There are 11 hidden switches. A switch that is on adds its own fixed numbers to the row, and there is some noise. The rows also spread widely along 13 directions, which tell nothing about the answers.
Some rows, each with its switches (1 for on, 0 for off) after it:
[  5   0   1   6   1  14  21  13 -22  15  -5   0 -18   7   5  19  20 -14
   5  23  -4   2   4   8  -8   2   0  18   6 -11  -8  -1 -18   6] | 1 0 0 0 1 0 0 1 0 0 1
[ -3  -9  19  -3  -6 -11 -10 -14  -5  -3 -15  18  14  -2  -8  10   2   3
   6  -8  20  -8 -13   4  -1   2 -10  -3   3 -18  -3   5   8   4] | 0 0 0 1 0 1 1 1 0 1 0
[ 14 -11   3   3  -7  11   7   6 -17   0  -4   0  -3  -2   3   7  12   3
  12 -18   3   7  -2  -1   3   8   9   1  -2  -1   3  -6 -13   2] | 0 1 1 1 1 1 1 0 0 1 0
[  2   9  -3  -6  11  10 -13 -20  -1 -11   0  -2   6  -7 -13 -17  10  -6
  -1  -4  10   0  -9  -2  11 -10   9  10  -7  -5   3  -7  -1  -1] | 0 0 0 1 0 1 0 1 0 0 1
[  7 -26  13   7 -29  -7  13  13  -4  -1 -13  27   1 -13   8  22  -7  24
  23 -20 -15  -5   9  -4  16   5  -8  -9  11  -6  10   4  10  -4] | 0 1 0 0 0 1 1 1 1 1 0
[ -6  -5   0   0 -14   1   1   9 -10  -4 -14   0  14   4  10   1   7  -7
   9 -14  12   2  -7  14 -12  -1  -6  -6 -11   3   8   1  -8  16] | 0 0 1 1 1 1 1 1 0 1 1
[  0  -8 -12   0   1   9   4  -8   2 -13  22   6 -15  11   9 -11  -4  -5
   1  -6   3   8   1  -7  13  15  28 -16 -12  21  -8  -4  -1 -18] | 0 1 1 1 0 1 1 0 0 0 0
[ -2  -3  -4 -15   3  16  12  -2  -5   9  -3  -7   4  22   7  13  -1  -8
   6 -11  18   2   2  10  -9  10 -11 -11 -16 -18   6  -7  -9  11] | 0 0 0 0 1 1 0 1 0 0 1
[ 11 -13  -2   6  -1 -10 -10   0  -3  -5   1  17   1  -3   7   2 -18   3
   1  -8  16 -13   0  -2   7   8   7 -18  -6  13 -11  -3   9   1] | 0 0 1 0 0 1 0 0 0 0 1
[  3   1   9 -10 -14   5   0 -12   3  -1  -4  10  -6  -7  -2   5  12   2
   3   0  12   3  -2  10  14  -1  -2  11  17 -13   6  18   4  -3] | 0 0 1 0 1 1 0 1 0 0 1
[ 21  -4  17   7   0  14 -14  -2  -1   0  -4  16  -2 -14  -2   9   4   7
   4  -8   5  -1   6   4  26  -9  -2   9  16  -3  13  22   4  -8] | 1 1 1 0 1 1 0 1 0 1 1
[ 16 -16   3  -1   8  -7  -9   7   2   2  20  22   3 -14   5   6 -10   2
 -12   2   6   6   4  -1  12  12   0 -20  13   2  -4  12   3 -13] | 1 1 0 1 1 0 0 1 0 0 1
[-20  -1 -19   0  12  -6  13   9  13   1  14   4  12  -1  19 -11 -18 -16
  -3   9  -7  -1   5  11  -4   1  -4 -26  -1  31  -4  -6  -2  10] | 0 0 0 1 0 1 0 1 0 0 0
[  7 -16 -10   9   4  10  13  13  -6   6   5  10  -5   9  17   3  -7  -8
   6   4  -9  -4   2  -8  -3   9  13 -21 -13  19  -7 -17  -8   4] | 1 0 1 0 0 1 0 0 0 0 1
[  5   4   3   5  14   0 -15  -8  -2  -4   2   7   3   0   1   0  -4 -15
 -10  10  26  -5   0  14   8  -5  -1   4   6   7 -11  16   3   3] | 0 1 1 1 1 1 0 1 0 1 1
[  9 -14  -9  -9  -6  19   6   7   0   4  -4   4   0  10  15  -2  -9   5
   1  -8   8   0   7  -2  17  10  -2 -21  -5   7   5  -1  -2  12] | 1 0 1 0 1 0 0 1 1 0 1
[ -6  -2   1  -4 -13  -1   9   9   4  -4  -1   4   4   1  10   7   4 -14
   4   7  -7   7   2   7  -2  -3  -4   2   6  -5   0   1  -1   5] | 0 0 1 1 0 1 1 1 0 1 1
[  3  -5  -5   4  -1   1   9  14 -11   3  12   7  -3 -13   8   0   3  -3
   6  -6  -5   9   2  12  -7   5   6  -9  -2  16   9   2 -14  -3] | 1 1 1 0 1 1 0 1 0 0 1
[ 16   7 -18 -17   1  -1  11   8 -14  -4   7 -14  -7 -17  -1  11 -14   3
  10 -18   3   5  17  -7   7  19  -3   2  -3 -22 -10 -35  -7  11] | 0 0 0 1 1 1 1 1 0 0 1
[ -3 -12   7   3   7  -5 -12 -13  10  -2  11  27   7  10   4   2 -11 -10
 -10   7  13  -4  -5   1   0   2   1 -20  -1   5  -3  16   8 -11] | 1 0 0 0 0 1 0 1 0 1 0
[  4 -11   6  -5  -4   4  11  -7  -2   2   6  14   0 -10  -6   5  14   3
   7  -3 -14   8  -5  -8   3   2   8   1   8 -12   9  -1  -5 -13] | 0 0 0 0 0 1 0 1 0 0 0
[-17   5  13  -1   0   0  24   5   7  -3   5   4   5  -7   3  15   6   2
  25 -16 -28   7   8  15 -11  -8 -13   0  -2 -10  21   5   3 -19] | 0 1 1 1 1 0 0 1 0 0 1
[ 10 -17  -6   4  -1  11  -1   4  -4  -4 -13   8  15   8   5 -14  -2  -4
   4  -6  -6  -6 -12 -24  -2   3  10 -20 -22   7  -1 -30  -2  12] | 1 0 1 0 0 0 0 0 0 1 1
[  5  -5   6   9 -13  -9  -2  -2   5 -12  -2  21  -2 -10  -1   8  -4  -1
   8   6 -13  -7   8 -11   8  -8   3  10   9 -12  -5  -1  15 -12] | 0 0 0 0 0 1 0 1 0 1 1
[  4  -5   1   0   0  18  -2   4  21  -4  -7   7   9  17  18   3 -11 -12
   1   4  -7  -4  11  -7  22  -9  -6  -8   4  -4   1  -4  17   8] | 1 1 0 1 0 1 1 0 0 0 1
[ 11  -4   7  -1  -1  -9   6  13 -15  -5   8   9   4 -11  -3  15  -2   0
  15 -15 -16   4   7  -7 -17   6  -2  -1 -11 -22   2 -16  -3 -11] | 1 1 1 1 0 0 0 1 0 0 1
[-14   5 -11  -6   4  -7  26   8  -8   5  23   3 -19  -4  10  16 -17   2
  13  -1   5  -1  14  25  -1  18  -7 -14  -3  16  -7   3  -9  -8] | 0 0 0 1 0 1 0 1 1 0 1
[  8  -4   2  -7   0   4  13  -6  -3   6  -5  10  -6 -14  -2   1   2   0
   2  12   5   0  -6  -4  13   9  -1   2  21  -5 -15 -10  -2   9] | 0 1 1 1 1 1 0 1 0 1 1

New rows, each followed by its switches (1 for on, 0 for off):
[ -8  23  -5   7   1  15  11 -11   6 -17  -2  -7 -20  -1   0   0   2  -7
  22   1 -21  -6  18   1  16 -19   7  29  -7  -2   3  -7   8 -11] | 0 0 1 0 0 1 0 1 0 0 1
[  6  -7  -3  12   0  11   7  20 -12  -2  -3   2   3   9  12  10  -1 -11
  13  -4 -14   2   9  -4  -8  -2   1  -2 -16  -1   2 -15  -7   4] | 1 1 0 1 0 1 1 1 0 1 1
[  6  -2   2  -7   3   7  -6   1  -1   5 -14  -1  21   6   1   7  -5  -9
   0  -6  17  -6  -2   3  -1  -5 -18  -4  -6 -17   5  -8  -1  21] | 0 0 0 0 0 1 0 1 0 1 1
[ -7   0   0   5   9  -7  11  16  -2  12  -1   5  13 -13   7   3  -3 -12
   2  10   1   0  -5  22  -7  -4 -14  -8   9  19   2   3 -10  17] | 0 1 1 0 0 1 0 1 0 1 1
[  1   4  -7   0   9  -1  11   8  -4  -6  24  -3 -15  -4   7  12  -7  -9
   2  -1  -5  10  13   7   4  10   6  -5  -3   6  -7   1  -7 -18] | 0 0 1 1 1 0 1 1 0 1 1
[ 10 -21  -4   3 -14   9  12  15  -3   3  -4  11   1   3  18  11   0   2
  10  -7  -8  -1   6  -7   4   7   4 -13   3   0   1  -9  -3   4] | 0 0 0 1 1 1 0 0 0 0 1
[  0 -14  -4   5  -6  -5   0 -16 -15  -5 -15  17  -1  13  -4  -7   0  -8
   0  10  23 -12 -15 -13 -11  14  12  -3 -11  -4 -24 -18   2  11] | 0 1 0 0 1 1 0 1 0 1 0
[  3 -15 -11   7 -20  12  -2  14  -3  -6  -8  12   3  11  20  -5  -8   3
   5 -11  11  -4  10   4   8   1  -1 -16 -10  17  11   6   0  10] | 1 1 0 0 1 1 0 1 1 1 1
[  7   9 -13   5   1   0   2  14 -18  -5 -19 -14   9 -15  -1   0  -8   0
  18 -18   2  -8   8   1   0  -5  -7   9 -15  -4   1 -34  -3  28] | 0 1 0 0 0 1 1 1 0 0 1
[  5 -16  15   4  -3 -15 -17   5  -4   1 -10  21  24  -4   2  10  -5   0
  -4  -4  20  -9  -9   7  -4  -2 -15 -13   3  -8   0  12   7   5] | 0 0 0 1 0 0 0 1 0 1 1
[-10   5  -3   1  10  -3  22  -6 -18   5   1   0 -15 -12  -8   6   4  -2
  13   7   2  -1  -7   7  -2  12   4   4   1   7 -16 -15 -13   2] | 0 0 0 1 0 1 1 1 0 1 0
[-11  -6 -13 -17 -17  -3  18   0  -9  -1  -8  -4   9  -4   4 -17   9  -4
   4 -10  10  10 -21   1 -13  20   5 -16  -3   8  -4 -22 -15  22] | 0 0 1 1 1 1 1 0 0 1 0
[ -8  -3  -5  -7 -20  16   1  -4  14 -20  -2   4   9  17  12 -11   2  -7
   9 -12 -12   5   6  -5   4 -13   3  -2 -15  -4  16   3   7  -6] | 0 0 1 1 0 1 0 1 1 1 1
[  8 -12  10   8 -26   1  -6   5  -2 -14 -24  16   6  18  14  11   1  -5
  14 -12  -4  -8  10 -11  -3  -5   2   8  -6 -19   2  -2  18   7] | 1 1 1 0 1 1 1 0 0 0 0
[ -3  -4  -5   1 -14   3  -1   4  -2  -9 -14   4  -1  14  11  -6   2 -11
  -5  16  12  -4  -4   2  11  -1   4   3   3   9 -15   3   6  14] | 0 0 1 1 0 0 1 0 1 1 1
[ -4   1   5 -11 -15   3   0   5   8  -6   1  -1  13   9   8   7  10 -17
  -2   0   3  11   0  10  -2  -6  -9   5   6 -19  10  10   2   3] | 0 0 0 1 0 1 1 0 0 1 1
[ -2   1   0  -8 -18  -5  -6   0  -8  -7  12   7 -10   3   3  -1  16  -4
 -10   8  25   8  -3  21   5   5   4   9   9  -2  -1  31  -3 -10] | 0 0 0 1 0 0 0 0 1 0 1
[-18  -1 -16  -3 -19  -1  16   8  21  -4 -11   9  -3  21  31  -2 -23 -17
   0  22   1 -14  14   7   8  -1 -10 -11   6  13 -17  -5  18  25] | 0 0 1 0 0 1 0 1 0 0 1
[ -2  -3  -2   3 -26   9  25  16  -5  -5  -3   6 -22  -5  15  10  12   3
  18   5 -25   4  15  -1  11  -3   7  15   9   0   2   0  -1  -7] | 0 0 1 1 0 0 0 1 0 0 1
[ -2 -12  -8  17  -4  -3  -2   9 -17  -2  -1  11   9  -1   6 -12  10 -11
   1  -2   4   1 -12   2 -23   0  15 -11 -14  26   2  -3 -16   5] | 1 0 0 0 1 1 0 0 0 1 0
[ 10 -20 -10  -1 -12   6  11  11  -5  -6   5  11   1   4   9   6  -7   1
   9  -7 -13   1   8 -16   0   8   7 -14 -10  -4  -2 -17  -4  -5] | 0 0 0 1 0 1 0 1 1 1 1
[ -4  -1 -12   7   9   8  17  -3  -6   1  10  10 -23   9   4  -3  -7  -8
  -1  24   3  -2   4   0  10  12  11  -6  -1  20 -18  -2  -3  -7] | 1 1 0 0 1 0 0 1 1 1 1
[ -7 -14   3  10  -2   9   6  -2   2  -9   5  12  -2  10   7   3   6  -3
   6  -3  -7   4  -6  -2   3   1  12 -13 -11   8   4   3   1 -19] | 0 0 0 1 1 0 1 1 0 1 1
[-12  23  -2   6  24   3   9  -2  -2  -2  -3 -15   8  -9  -7  -7  10 -17
  10   3 -13  -1  -3  12 -13 -18  -2  14  -8   6   5 -11  -5   2] | 0 0 1 0 1 0 0 0 0 0 1
[  0 -11   7   2  -2   2  13  -5  -1  10  -6  19   0  -7  -1   3   8   1
   6   8  -5  -3 -12  -4   1   5   3  -6  12  -1  -4  -6   1   0] | 1 0 0 0 1 1 0 0 0 0 1
[  2   7  13  -8  -7   8  -8  -2   5   2 -19   2  13   5   2   1   7  -8
  -3   4  15  -4  -5  11  10 -11 -19   8  10 -13   8  14   5  19] | 1 0 1 0 0 0 0 0 0 1 1
[  4 -14   8  -5  -4   1 -26  -2   8  -6 -24  13  38  28   7  -3  -4 -20
 -13   0  19  -5  -8  -9  -7  -8 -14 -10 -11 -26   2   0  18  24] | 1 1 0 0 0 0 1 1 0 0 0
[  1  -6  -1  -4 -22 -17   1   2 -13  -5 -11  12  -1  -7   1   2   0  -2
   0   6  21  -5 -10   2  -2  13  -1   1   9  -6 -20 -11   2  16] | 0 0 0 1 0 1 1 0 0 1 1
[-10 -24   6  12 -28  -4  13   1   4 -10 -21  27   6   5  14   4  -4  13
  27 -16 -19 -16  -4 -14  -2  -1   4 -17  -9   3   1 -18  18  -1] | 0 0 0 1 0 1 0 0 0 0 1
[  7   1   5   0   8 -22 -15   9  -6   2   9  10  20 -22  -4  -2  -4 -12
 -10   0  11   3  -6  13 -14  -2  -7  -6   9   8   1   9  -8   7] | 1 0 1 0 0 1 0 0 0 1 0
[  7  -5   4  -6   7   7 -16   3  -9  -3 -18  -9  34  18  -2  -6  15 -24
  -9  -3  17   5 -20  -4 -19  -6  -4  -2 -18 -19   2 -14  -8  22] | 0 0 1 1 0 0 1 0 0 1 1
[-12  -5 -10  -3  -3 -12   7   2 -14   0 -13   5   8   4   5 -11  -8  -8
  -2  11  21 -10 -11   7 -12  11  -4 -13  -8  16 -21 -11  -5  26] | 0 0 1 1 0 0 0 1 1 1 0
[-12   6  -5 -15  -4   5  18   6   5  -1 -10  -9  14  14   7   7  -1 -21
   6   6  -6   4   1   1 -12  -1 -17   2  -4 -25  -3 -22  -1  20] | 0 0 0 1 0 1 1 1 0 1 1
[  8   4  -7   1   5  -1  -9   6 -11  -3   9   4  -3  -7   3  -1  -2  -7
  -5   3  16  -1   8  12   3   1   3   3   4   9  -5  10  -5   1] | 1 0 0 1 1 1 0 0 1 0 1
[ -8   6  11  -4   9 -21 -10 -12  -1  -6   0  17  18 -22 -14 -12   2  -6
  -3   5   5  -3 -19   6 -10  -3  -4  -5   4  -1  -6   0   7  -2] | 1 0 1 1 0 0 0 1 0 0 1
[  8  -5   1  15   4  -1  -5  10   6 -11   6  18  -2  -5  15   9 -20  -1
  11 -10 -14  -9  23  -1   9  -8   1  -7  -3  11   1   4  14 -11] | 1 1 1 1 1 1 0 1 0 0 1
[-12  10 -21 -13   3   7  13  12  -1  -5  -5 -14  15   5  10 -13  -6 -13
   3  -3  -8   3  12   3 -10  -2 -12  -5 -12  -2   4 -19  -7  23] | 1 0 0 1 1 0 0 1 1 0 0
[  6   6  15  12  22 -16 -24 -20  -8  -9 -10  16  11  -2 -17   7  -6 -15
   0   8  15 -19  -8  -2 -12 -13   2  14  -9 -14 -18  -4  15  -4] | 0 0 1 0 0 1 0 1 0 0 1
[ -7  13  11 -13   1   3   8 -11  -1   4   2   4   3 -17 -11  -4  16   3
   4  -1   7  10  -6  21   9  -2 -12  12  24  -5  13  19  -7  -2] | 1 1 0 1 1 1 0 0 1 1 0
[-25   9   0   3  -1   2  12  -4  10  -7  10   9  -8  -1  10  -5  -2  -6
   8   5  -5   3   3  20  11  -3  -3  -4   6  23   5  15   4  -8] | 1 1 0 1 0 1 1 1 0 1 0
[  5 -17  11  23   3   4  -7  -9   2  -2 -18  28   3  -2   3   6  -2   4
  10   4  -3 -19  -4  -8  13 -12   7  -3   5   9  -4   4  16  -5] | 0 0 0 0 1 1 0 1 0 0 1
[ -2  -5   1   1   6   8   8  -5  -6   0   6  10 -12  17   5  10  -6 -12
   6   7   4  -1  -3  -1  -3  12   8 -11 -14   1 -15  -9  -3  -6] | 1 0 1 1 0 1 1 1 0 1 1
[ -3   7 -14   3  -1  10   3  11 -10 -15   3 -12   4   6   5  -9   5 -15
   8  -7  -5   8   6   6  -7  -7   7   6 -23  10   6 -10 -10   3] | 0 1 1 1 0 1 1 1 1 1 1
[  1 -20  -3  11 -16   1  16  18   7  -3 -13  23   7  -3  18  -3  -7   3
   9   7 -26  -7   5 -15   8  -1   0 -15  10  13  -5 -12  11   5] | 1 1 0 1 1 0 0 0 1 1 1
[  2  -1 -21   7 -13 -14  -2  20  -9 -19  10   3   4 -11   8  -9  -7 -10
   5  -6 -12   3  13  -2 -17  -4  13   1 -17  12  -1 -13  -3  -1] | 0 0 1 0 0 1 0 1 1 0 1
[ 12 -31   6   7 -19   5  -5   7 -12  -2  -8  25  -3  11  17  11  -4   9
   8 -18  14  -5  -3  -5   5  16  11 -26 -11   7  -1   3   1  -1] | 1 0 1 1 1 1 1 1 0 0 1
[ -1   3 -21  10 -26  -2   7  15 -17 -20 -11  -4  -7 -17   3 -18  12   1
  16  -6 -18  -2   6 -11  -2  -7  17  18 -14   7   2 -27  -4   7] | 0 0 0 0 0 0 0 1 0 0 1
[-16  17  -1 -23   1  -4  22 -11   4  -2  12   1 -11 -12  -3   2 -11   6
  12  -7   2   7   4  19   9  17 -12  -7   9  -2  -3  -2   3  -4] | 1 1 1 1 1 1 1 1 1 0 1
[-23  -1  -1  -7 -32  -8  19 -10   6 -16  -7  12  -8  -1   2  -9   6   6
  13  -4   1   3  -9   5   4  10   1  -2   2  -3   0  -2  12  -6] | 0 1 0 0 1 0 1 1 0 1 1
